There are 4 nested groupings, the coarsest first. Each group lies inside one group of the grouping before and may be the whole of it. The rows also spread widely along 15 directions, which tell nothing about the answers.
Known rows, each followed by its group in each grouping:
[-2.145,-1.204,0.525,0.058,-0.857,0.732,-1.924,2.029,-0.477,-0.278,1.804,0.864,-0.980,0.803,-1.027,-1.448,-0.267,-0.298,4.114,0.339,-1.326,-1.991,-0.921,1.573,2.064,2.718] -> zedo nonek zef K5
[2.159,0.331,-2.500,-0.809,0.244,0.974,1.045,-1.906,-1.255,-0.945,-0.884,0.722,1.123,-0.013,0.388,-0.011,1.740,-1.403,-2.728,-0.187,1.151,1.979,2.651,-0.904,-1.956,-1.132] -> tezo gopil moner K305
[0.612,-0.450,-0.867,0.661,-2.226,-3.345,0.949,1.546,1.769,1.431,-3.681,-0.903,-1.108,-1.301,-0.361,1.933,0.009,0.011,-1.749,-0.042,1.030,2.994,2.060,0.091,-1.285,-1.108] -> tezo gopil mefik K983
[-1.577,1.957,1.099,-0.006,-0.377,0.116,-1.564,-3.612,-1.618,-0.702,-2.858,1.145,1.920,-0.839,0.557,0.589,-0.253,-0.630,0.320,1.675,0.931,-2.209,0.456,-1.607,1.312,1.091] -> tezo gopil siman K265
[0.656,1.095,-1.348,-1.872,1.163,0.225,-0.470,-1.805,-3.338,-1.074,-2.491,-0.103,0.398,-1.055,0.185,1.234,1.415,0.127,-0.955,0.629,0.953,1.071,1.135,-2.131,-1.475,-1.722] -> tezo kulez pizim K393
[-0.024,2.607,-1.436,1.373,1.425,-0.709,-1.777,-0.942,-0.476,-0.585,-0.703,2.887,1.268,-1.041,-0.719,-0.049,-0.160,-2.543,-1.706,0.245,2.631,4.079,0.169,-0.044,1.943,0.162] -> tezo gopil mefik K963
[1.628,-0.044,-1.578,0.158,-1.435,-1.655,-0.273,-1.720,-1.852,-0.012,-0.745,-3.639,-0.524,1.440,0.950,0.905,-1.256,1.714,-1.621,0.762,-1.008,-1.496,-1.215,0.539,-0.619,1.971] -> zedo Kaz Kos K893
[-0.130,1.893,-2.405,0.485,0.055,-1.065,-2.230,1.935,-1.224,0.894,2.676,-0.102,-1.187,0.491,2.116,-2.465,-1.501,-1.369,-2.629,-2.441,-2.391,-0.223,-2.786,-2.823,0.917,1.825] -> zedo nonek sifo K860
[1.100,-0.485,-0.151,3.398,-0.095,-0.765,0.154,-0.492,0.506,0.308,0.192,-1.679,0.138,-0.259,1.310,2.482,-1.825,0.803,-1.976,0.060,-0.690,0.471,-1.448,-0.831,-0.257,1.364] -> tezo kulez Zon K34
[-0.090,-2.486,-0.042,0.122,-1.722,0.159,1.146,-0.029,0.330,-1.350,-2.050,-0.835,-0.778,-1.052,-1.567,2.026,1.087,0.892,2.137,1.092,-0.080,0.195,2.160,-0.061,-0.576,1.212] -> tezo gopil siman K968
[0.330,1.066,1.106,1.127,2.055,1.324,0.357,-0.514,-0.638,2.039,2.016,-0.251,1.007,1.168,2.054,0.083,-0.309,-0.785,-0.781,0.603,-1.418,-1.416,0.494,-2.771,-0.478,-1.346] -> tezo kulez pizim K623
[0.209,0.639,-0.804,1.896,0.253,2.734,-0.437,0.978,-0.718,-1.128,3.333,1.142,0.609,0.565,0.761,-0.110,0.098,-2.089,-0.952,-1.206,-0.553,1.457,0.758,-3.065,1.142,0.648] -> tezo pekeg bapi K613
[0.706,-0.513,1.623,2.755,-0.072,-1.376,0.345,-0.324,3.005,0.663,-0.137,-0.530,1.000,0.430,-0.023,1.797,-0.570,0.853,1.806,2.185,1.186,0.844,1.659,2.815,0.629,1.509] -> tezo kulez Zon K228
[-0.040,2.215,-0.923,1.639,-0.089,1.305,-1.778,-1.089,-3.032,-2.777,3.161,1.446,2.151,3.364,-0.269,-0.421,-0.262,-1.019,1.080,-0.312,1.322,0.781,-1.819,-0.083,1.270,2.327] -> zedo nonek zef K453
[0.831,1.907,1.202,1.130,1.842,0.146,-0.116,1.222,0.682,0.886,2.118,-0.104,1.194,0.330,2.687,1.637,-0.024,0.977,0.456,-0.316,0.772,1.671,0.864,-1.631,-1.133,-2.432] -> tezo pekeg Pota K270
[-0.095,0.811,1.648,1.455,-1.422,-0.702,1.059,-0.254,0.361,-1.385,1.424,0.079,1.027,0.779,1.621,0.327,-1.446,0.557,-0.830,-0.958,0.364,1.034,-1.678,-1.756,0.538,-0.143] -> tezo pekeg pifi K705
[0.227,2.586,-0.376,0.079,0.759,1.712,-2.008,-0.058,-2.170,-0.803,1.948,-0.891,1.789,2.292,0.610,-0.651,2.043,-0.824,0.265,0.080,0.167,-0.567,2.367,-1.892,-0.258,-0.420] -> zedo daza Giru K44
[-0.678,-4.352,2.027,1.829,-0.515,1.164,1.776,0.742,0.720,0.940,-1.417,-1.099,-0.656,-1.339,-0.770,3.342,-1.825,1.240,0.528,0.818,-0.709,-1.259,-0.625,2.812,-1.119,-2.054] -> zedo nonek Novul K698
[-0.457,-1.461,1.129,-0.711,0.906,0.543,-0.437,1.111,1.720,0.419,1.112,-0.831,-0.537,-0.620,-0.782,-3.093,0.985,-0.649,-0.051,0.482,-0.907,-0.435,1.386,2.376,1.107,-0.886] -> zedo Kaz Kos K924
[0.747,1.826,-0.341,2.599,3.285,-1.493,-1.944,0.635,1.259,1.704,0.804,-0.450,1.955,1.585,0.045,-1.276,3.913,-0.102,0.759,-0.173,0.751,0.921,1.024,-1.685,-3.450,-0.500] -> tezo gopil siman K265
[0.516,-1.597,1.220,2.133,1.739,-1.223,0.155,2.815,2.989,-0.702,2.614,0.199,0.293,-0.396,0.321,0.534,0.087,2.520,3.012,-1.005,1.236,2.355,-2.086,3.171,-1.731,-0.692] -> zedo daza Giru K44
[2.045,0.000,-0.861,0.387,0.664,-0.699,2.314,-2.599,-1.573,0.036,-1.250,-2.344,0.120,0.598,-0.744,1.878,0.157,0.039,-2.043,1.952,-0.295,1.460,1.396,-1.930,-0.745,-0.371] -> tezo kulez pizim K393
[-0.829,3.384,-0.686,1.101,1.377,1.230,-1.985,0.536,-2.752,0.980,1.739,-0.333,0.283,0.648,1.386,1.384,-0.985,-1.542,-0.675,-0.098,-1.333,-0.392,0.223,-5.046,1.413,0.212] -> zedo nonek zef K5
[-0.193,0.682,-0.940,-0.359,-0.381,0.387,0.034,-2.644,-2.814,0.462,-1.320,-0.899,-0.158,0.320,-1.084,-1.315,-0.239,-2.447,-3.471,1.249,-1.478,-0.765,0.515,-2.155,1.908,0.229] -> tezo gopil siman K968
[1.476,0.957,-1.500,-1.120,1.410,-1.103,-1.318,-1.584,-2.269,-0.172,-2.267,-2.653,0.248,-0.625,0.737,0.033,2.093,1.193,-2.832,-0.121,-0.001,0.339,0.302,-1.499,-2.475,-1.726] -> tezo gopil mefik K963
[0.766,-1.380,0.116,-0.180,-0.720,1.448,0.876,-1.258,-1.311,-2.961,0.324,-1.741,0.272,-0.662,1.533,2.461,-0.777,2.478,0.331,-0.541,-0.642,-1.231,-0.708,-0.883,-1.236,0.682] -> zedo nonek sifo K860
[0.663,1.986,-2.090,-1.311,0.010,-2.887,-0.341,-0.899,-2.327,0.933,-2.072,-1.037,-0.907,-0.387,1.331,0.195,-0.016,0.389,-1.249,0.059,-0.881,0.099,-0.899,-4.028,-1.329,0.805] -> tezo kulez Zon K34
[0.352,-0.923,-0.830,-0.678,-0.835,-0.699,-0.316,-0.609,-1.073,2.048,-3.073,-0.456,-0.161,0.185,-0.283,0.575,0.877,-0.223,-0.288,1.303,0.172,-1.149,1.880,1.564,-1.755,-1.092] -> tezo gopil moner K305
[0.243,-2.143,1.222,0.085,-0.148,-1.957,1.370,-0.232,0.595,0.123,-2.782,-1.753,-1.230,-2.206,-0.235,3.507,-1.155,2.944,1.868,1.758,0.151,0.514,-0.445,1.229,-0.749,-0.302] -> tezo kulez Zon K228
[0.189,1.832,-0.137,-0.629,-1.275,0.206,2.012,-3.297,-0.940,-0.932,-1.624,1.186,0.985,-1.232,1.184,0.316,-1.721,-2.331,-4.188,0.353,0.348,1.098,1.193,-3.602,1.863,-0.455] -> tezo gopil mefik K963
[0.697,-1.284,-0.346,0.139,-1.866,0.550,-0.645,2.738,-0.791,-2.236,0.894,-1.686,-0.893,0.258,0.531,1.401,0.816,1.609,-0.003,-1.328,0.095,1.905,0.825,0.389,-0.845,-0.836] -> tezo kulez pizim K393
[0.662,-0.586,-3.225,-0.895,-1.979,0.357,-0.262,1.439,-2.568,0.292,-0.499,1.874,-0.932,-0.162,1.904,0.341,-0.582,-0.881,-2.201,-2.490,-0.149,0.656,-1.221,-0.949,-2.384,-1.037] -> tezo gopil moner K305
[-1.386,-0.130,3.591,0.284,-1.842,-1.903,0.976,-1.882,1.698,-2.324,-0.388,-1.537,0.587,-0.701,-0.242,-2.426,-0.770,0.669,-1.367,0.384,-0.502,-0.296,-1.484,-0.484,2.882,0.583] -> tezo gopil moner K305
[0.684,-0.986,-2.369,1.389,-0.285,-0.516,-0.679,2.709,-0.929,1.141,0.088,0.724,-0.669,1.358,-1.110,0.864,1.604,-0.523,1.030,-0.761,0.627,2.113,0.347,0.637,-2.727,-0.510] -> tezo gopil siman K265
[0.190,0.541,-3.202,-1.389,-2.093,0.771,-0.560,1.612,-1.992,0.935,0.488,2.088,-1.762,0.252,0.623,0.238,-1.147,-2.311,0.109,-0.046,-0.749,0.787,1.917,-0.762,1.662,1.538] -> tezo gopil siman K968
[0.663,-1.384,-0.365,1.962,-2.169,-2.673,0.293,0.277,0.268,-0.830,-1.144,-3.388,-0.190,1.341,0.030,0.103,1.679,2.195,-0.725,-1.329,-1.134,-0.620,-1.691,-2.124,-3.395,1.603] -> tezo gopil mefik K983
[0.784,3.187,-1.780,-2.196,0.958,-1.090,-0.726,0.751,-1.027,0.395,2.820,2.528,-0.346,0.933,1.220,-2.781,-0.560,-1.633,0.136,-0.105,0.640,2.908,0.153,-0.097,2.302,0.114] -> tezo gopil moner K305

New rows. What belongs after each?
[-0.807,0.679,1.675,-1.026,-1.118,-0.546,0.100,1.276,-0.366,0.105,2.010,-0.029,-0.116,2.312,0.210,-0.285,-0.931,0.851,3.817,1.245,-0.084,-0.737,0.425,1.528,1.542,0.388] -> zedo nonek Novul K698
[-0.004,0.239,-0.838,0.587,-0.328,0.569,0.223,-1.255,-0.300,-0.862,0.855,3.595,1.632,0.906,0.548,-1.491,0.289,-1.670,1.031,-0.406,1.225,0.271,-0.655,-0.290,-0.471,1.590] -> tezo pekeg bapi K613
[-1.116,-1.508,0.048,1.028,-1.231,2.284,-2.070,2.034,-1.696,-0.403,2.713,0.393,-0.491,0.910,1.785,-0.719,-0.533,0.333,1.302,-1.768,-2.038,-2.819,-2.451,-0.670,-0.111,1.305] -> tezo pekeg bapi K613
[0.537,-1.572,0.405,1.660,0.461,-0.591,-0.203,-1.205,-1.552,0.629,-0.569,-2.148,0.226,1.184,-0.321,0.773,-0.104,1.521,-0.598,0.599,-0.668,-1.268,-2.544,1.212,-1.673,-0.369] -> tezo gopil mefik K963
[0.113,-1.136,-0.494,0.531,1.496,0.778,0.565,1.662,-0.134,2.653,-0.814,0.311,-1.274,-1.867,0.347,3.202,-0.456,-0.142,1.348,0.984,-0.658,0.737,1.729,-1.238,-1.022,-1.564] -> tezo pekeg Pota K270
[-0.922,-0.219,1.418,3.900,0.005,1.014,-1.373,-0.244,0.372,-0.919,1.859,-0.141,1.500,0.702,0.580,0.637,-1.546,-0.036,-0.268,-0.450,0.028,-0.992,-2.547,0.282,0.789,1.396] -> zedo Kaz Kos K924
[2.213,-0.168,-3.932,-2.929,-0.699,-1.166,2.454,-0.808,-2.662,-1.353,-0.917,0.967,-0.749,0.476,-0.159,0.252,0.411,-0.081,-0.491,-0.673,0.879,2.651,0.014,-0.689,-2.706,-0.167] -> zedo nonek zef K453
[0.407,-2.713,0.152,1.698,-0.500,0.076,0.301,1.659,0.558,0.960,1.644,-0.489,-1.163,1.203,-1.417,0.941,-2.076,0.380,1.631,1.312,0.095,0.774,-0.919,5.569,1.275,0.490] -> zedo Kaz Kos K893
[1.159,-0.100,-3.506,-1.019,-1.702,0.055,-0.013,0.864,-1.223,-0.042,0.209,0.827,-0.910,0.797,0.193,0.082,-0.125,-1.368,-0.183,-0.334,-0.148,0.951,1.728,0.436,-0.270,1.831] -> zedo nonek zef K5
[-0.557,-1.293,0.164,1.223,-2.040,-1.388,0.414,0.090,0.581,0.341,-0.792,0.188,0.549,1.981,-1.051,-2.590,1.864,-1.165,0.029,-0.271,-0.477,-1.105,-0.024,-0.353,-1.759,1.319] -> tezo kulez Zon K34
[1.209,-0.058,-0.846,-2.048,0.947,-0.927,2.244,0.480,-1.597,2.170,-0.448,-1.066,-1.958,-0.395,-0.278,0.631,-0.821,-0.332,-1.509,1.026,-0.927,2.225,0.913,-0.855,0.060,-3.055] -> tezo gopil mefik K983
[-1.363,-0.568,-0.879,0.451,-1.301,-0.989,-1.698,4.158,0.128,3.540,0.706,1.722,-2.273,-0.102,0.634,-1.223,-1.848,-1.796,-0.255,-0.962,-1.339,0.086,-1.105,1.386,1.213,-0.528] -> tezo gopil siman K265
[0.808,-2.064,0.175,1.353,1.028,-0.014,1.428,2.478,3.279,2.920,1.536,-0.397,-1.440,-0.940,0.905,2.375,-1.649,0.623,2.456,1.208,-1.309,0.119,2.004,1.844,0.019,0.637] -> zedo nonek zef K5
[0.212,-0.728,-0.844,-0.032,-1.784,-0.301,1.878,-3.166,-0.915,1.021,-2.001,1.241,-0.121,-1.180,1.740,0.450,-3.328,-1.392,-2.974,0.616,-1.068,-1.700,-1.455,-1.079,0.802,1.352] -> tezo pekeg Pota K270
[-1.589,-1.500,0.008,0.432,-2.380,0.352,0.243,3.904,-0.657,1.677,-0.762,1.179,-1.816,-0.242,-1.114,0.071,-0.438,-2.525,-1.209,-0.956,-0.624,1.573,1.025,-0.448,0.333,-2.519] -> tezo kulez Zon K34
[1.549,-1.172,-1.218,-0.362,1.308,-0.195,1.562,-0.918,-1.725,1.253,-1.214,-2.926,-1.415,-0.276,-1.172,2.401,0.673,0.888,0.385,2.109,-1.482,0.395,1.749,-1.829,-0.992,-0.154] -> tezo pekeg pifi K705
[0.682,-1.297,-1.008,0.941,0.541,-0.641,1.227,0.876,-0.534,2.003,0.235,-0.703,-1.342,0.016,-0.174,1.845,-2.017,0.042,-0.352,0.594,-1.124,0.574,-1.040,0.579,-0.419,-0.387] -> zedo nonek Novul K698
[-0.873,-2.840,-0.059,-0.727,-1.680,1.333,-0.573,-0.206,-0.847,-0.546,-2.943,1.656,-0.092,-1.639,-0.351,0.431,0.224,-0.246,0.061,-0.137,0.786,-1.071,0.340,2.983,-1.003,-1.091] -> tezo gopil mefik K983
[1.052,2.372,-1.138,2.782,-0.637,-1.892,-0.121,0.353,0.289,0.703,1.486,-0.011,1.088,1.838,2.175,0.153,-0.441,-0.636,-1.851,-1.435,0.054,1.439,-1.120,-3.760,-1.216,1.224] -> tezo pekeg bapi K613
[0.936,2.481,-0.521,-0.899,1.686,-0.522,-2.541,-1.271,-1.249,-0.674,2.095,1.278,0.990,0.733,2.752,-0.733,-1.079,1.220,1.835,0.849,0.994,-0.184,-1.350,1.919,1.531,1.965] -> tezo kulez pizim K623
[-1.381,-1.649,1.879,0.454,-3.187,-0.768,2.172,-0.912,-0.813,-0.013,-3.035,1.184,0.432,0.345,-0.278,1.957,-1.367,-0.006,0.743,0.750,0.800,-0.980,-0.665,-0.102,-0.985,-0.920] -> tezo kulez pizim K623
[-0.471,-3.110,-1.676,0.494,1.069,0.225,-0.362,-1.261,-1.530,0.254,-0.240,0.221,-1.274,-0.890,-0.961,-2.388,0.358,-0.292,-0.013,-0.460,-2.884,-2.772,-4.095,-0.914,-1.113,2.853] -> tezo gopil mefik K983
[0.014,-0.891,0.348,-1.025,-2.323,-0.155,1.951,-2.155,-1.065,-0.649,-1.633,1.216,0.072,-0.887,1.206,0.548,-2.673,-0.289,-1.793,0.334,0.364,-0.174,-1.163,0.706,0.840,-0.498] -> tezo pekeg Pota K270
[1.242,-1.604,-0.309,1.585,-2.686,-0.625,0.056,-0.108,1.300,-1.594,-2.298,-2.716,0.544,-0.459,-0.086,1.761,0.207,0.724,-3.384,-0.477,1.042,1.285,2.087,2.585,-0.999,-0.487] -> zedo nonek zef K453
[2.023,-1.624,-0.788,1.717,-0.754,-0.182,0.796,-1.071,0.569,-1.625,-0.772,-2.017,0.757,1.198,-1.312,1.932,2.015,1.057,0.916,1.558,0.900,1.292,2.855,1.315,-1.519,1.866] -> tezo kulez pizim K393
[1.043,1.156,-0.545,1.930,1.789,-0.404,-0.168,1.709,0.188,1.653,1.820,-0.255,0.874,2.064,0.001,0.941,0.801,-0.460,0.409,0.121,0.726,2.028,1.128,0.049,-1.738,-1.565] -> zedo nonek Novul K698
[0.124,0.453,1.362,-0.612,0.050,-0.177,0.112,-3.181,-2.518,-1.985,-1.722,-1.281,1.287,0.821,-0.873,1.992,0.509,1.986,2.095,2.367,1.406,-0.370,0.101,0.531,0.079,-0.017] -> tezo gopil mefik K963
[0.497,-1.616,-0.460,-0.531,1.303,0.513,-0.434,0.209,-0.978,-0.305,-1.292,-2.093,-0.153,-1.580,0.987,0.491,1.489,1.603,-1.680,-1.333,-0.929,-0.958,-0.560,-0.762,-3.569,-2.431] -> zedo nonek zef K5
[0.626,-0.834,0.917,0.721,0.755,0.126,0.351,-0.862,-0.850,-0.962,-0.155,-2.192,0.146,0.831,-2.551,1.406,1.195,0.926,1.980,2.580,0.711,1.596,1.717,1.452,1.011,-0.060] -> tezo pekeg bapi K613
[-3.246,0.761,2.417,-1.269,-3.903,-0.421,-0.150,0.700,-1.573,1.222,-1.812,0.704,-0.322,1.187,-0.410,-0.443,-1.940,-1.808,0.792,1.042,-0.487,-2.381,0.932,-0.213,2.717,-0.922] -> zedo nonek zef K453
[-1.065,-2.025,-0.041,3.958,2.198,2.564,-0.091,2.238,0.175,0.100,1.842,1.476,0.406,-0.755,-0.752,2.046,0.482,-0.923,1.332,-1.442,-0.754,0.424,-1.464,-2.484,-2.216,-0.394] -> zedo nonek Novul K698
[-0.424,-0.713,0.449,-2.298,-2.762,-0.124,3.271,-1.884,-0.408,1.852,-1.712,0.596,-1.127,-0.621,0.388,-1.739,-2.478,-2.908,-3.308,1.409,-1.858,-1.153,1.734,-1.118,2.631,-0.759] -> tezo pekeg Pota K270
[1.311,0.910,0.594,-0.109,-0.484,-3.622,1.062,-1.545,-0.861,-0.183,-1.665,-3.170,0.730,2.399,-0.273,0.555,1.792,2.589,1.169,1.468,0.587,0.238,0.080,-1.019,-2.742,0.128] -> tezo kulez Zon K34
[-0.366,-3.115,0.295,-0.062,0.176,1.621,0.609,-0.182,-0.937,-1.349,0.940,-1.537,-1.471,-1.536,-0.110,0.583,-1.553,1.304,0.353,0.039,-2.534,-1.898,-2.139,0.276,0.797,1.116] -> zedo nonek Novul K698
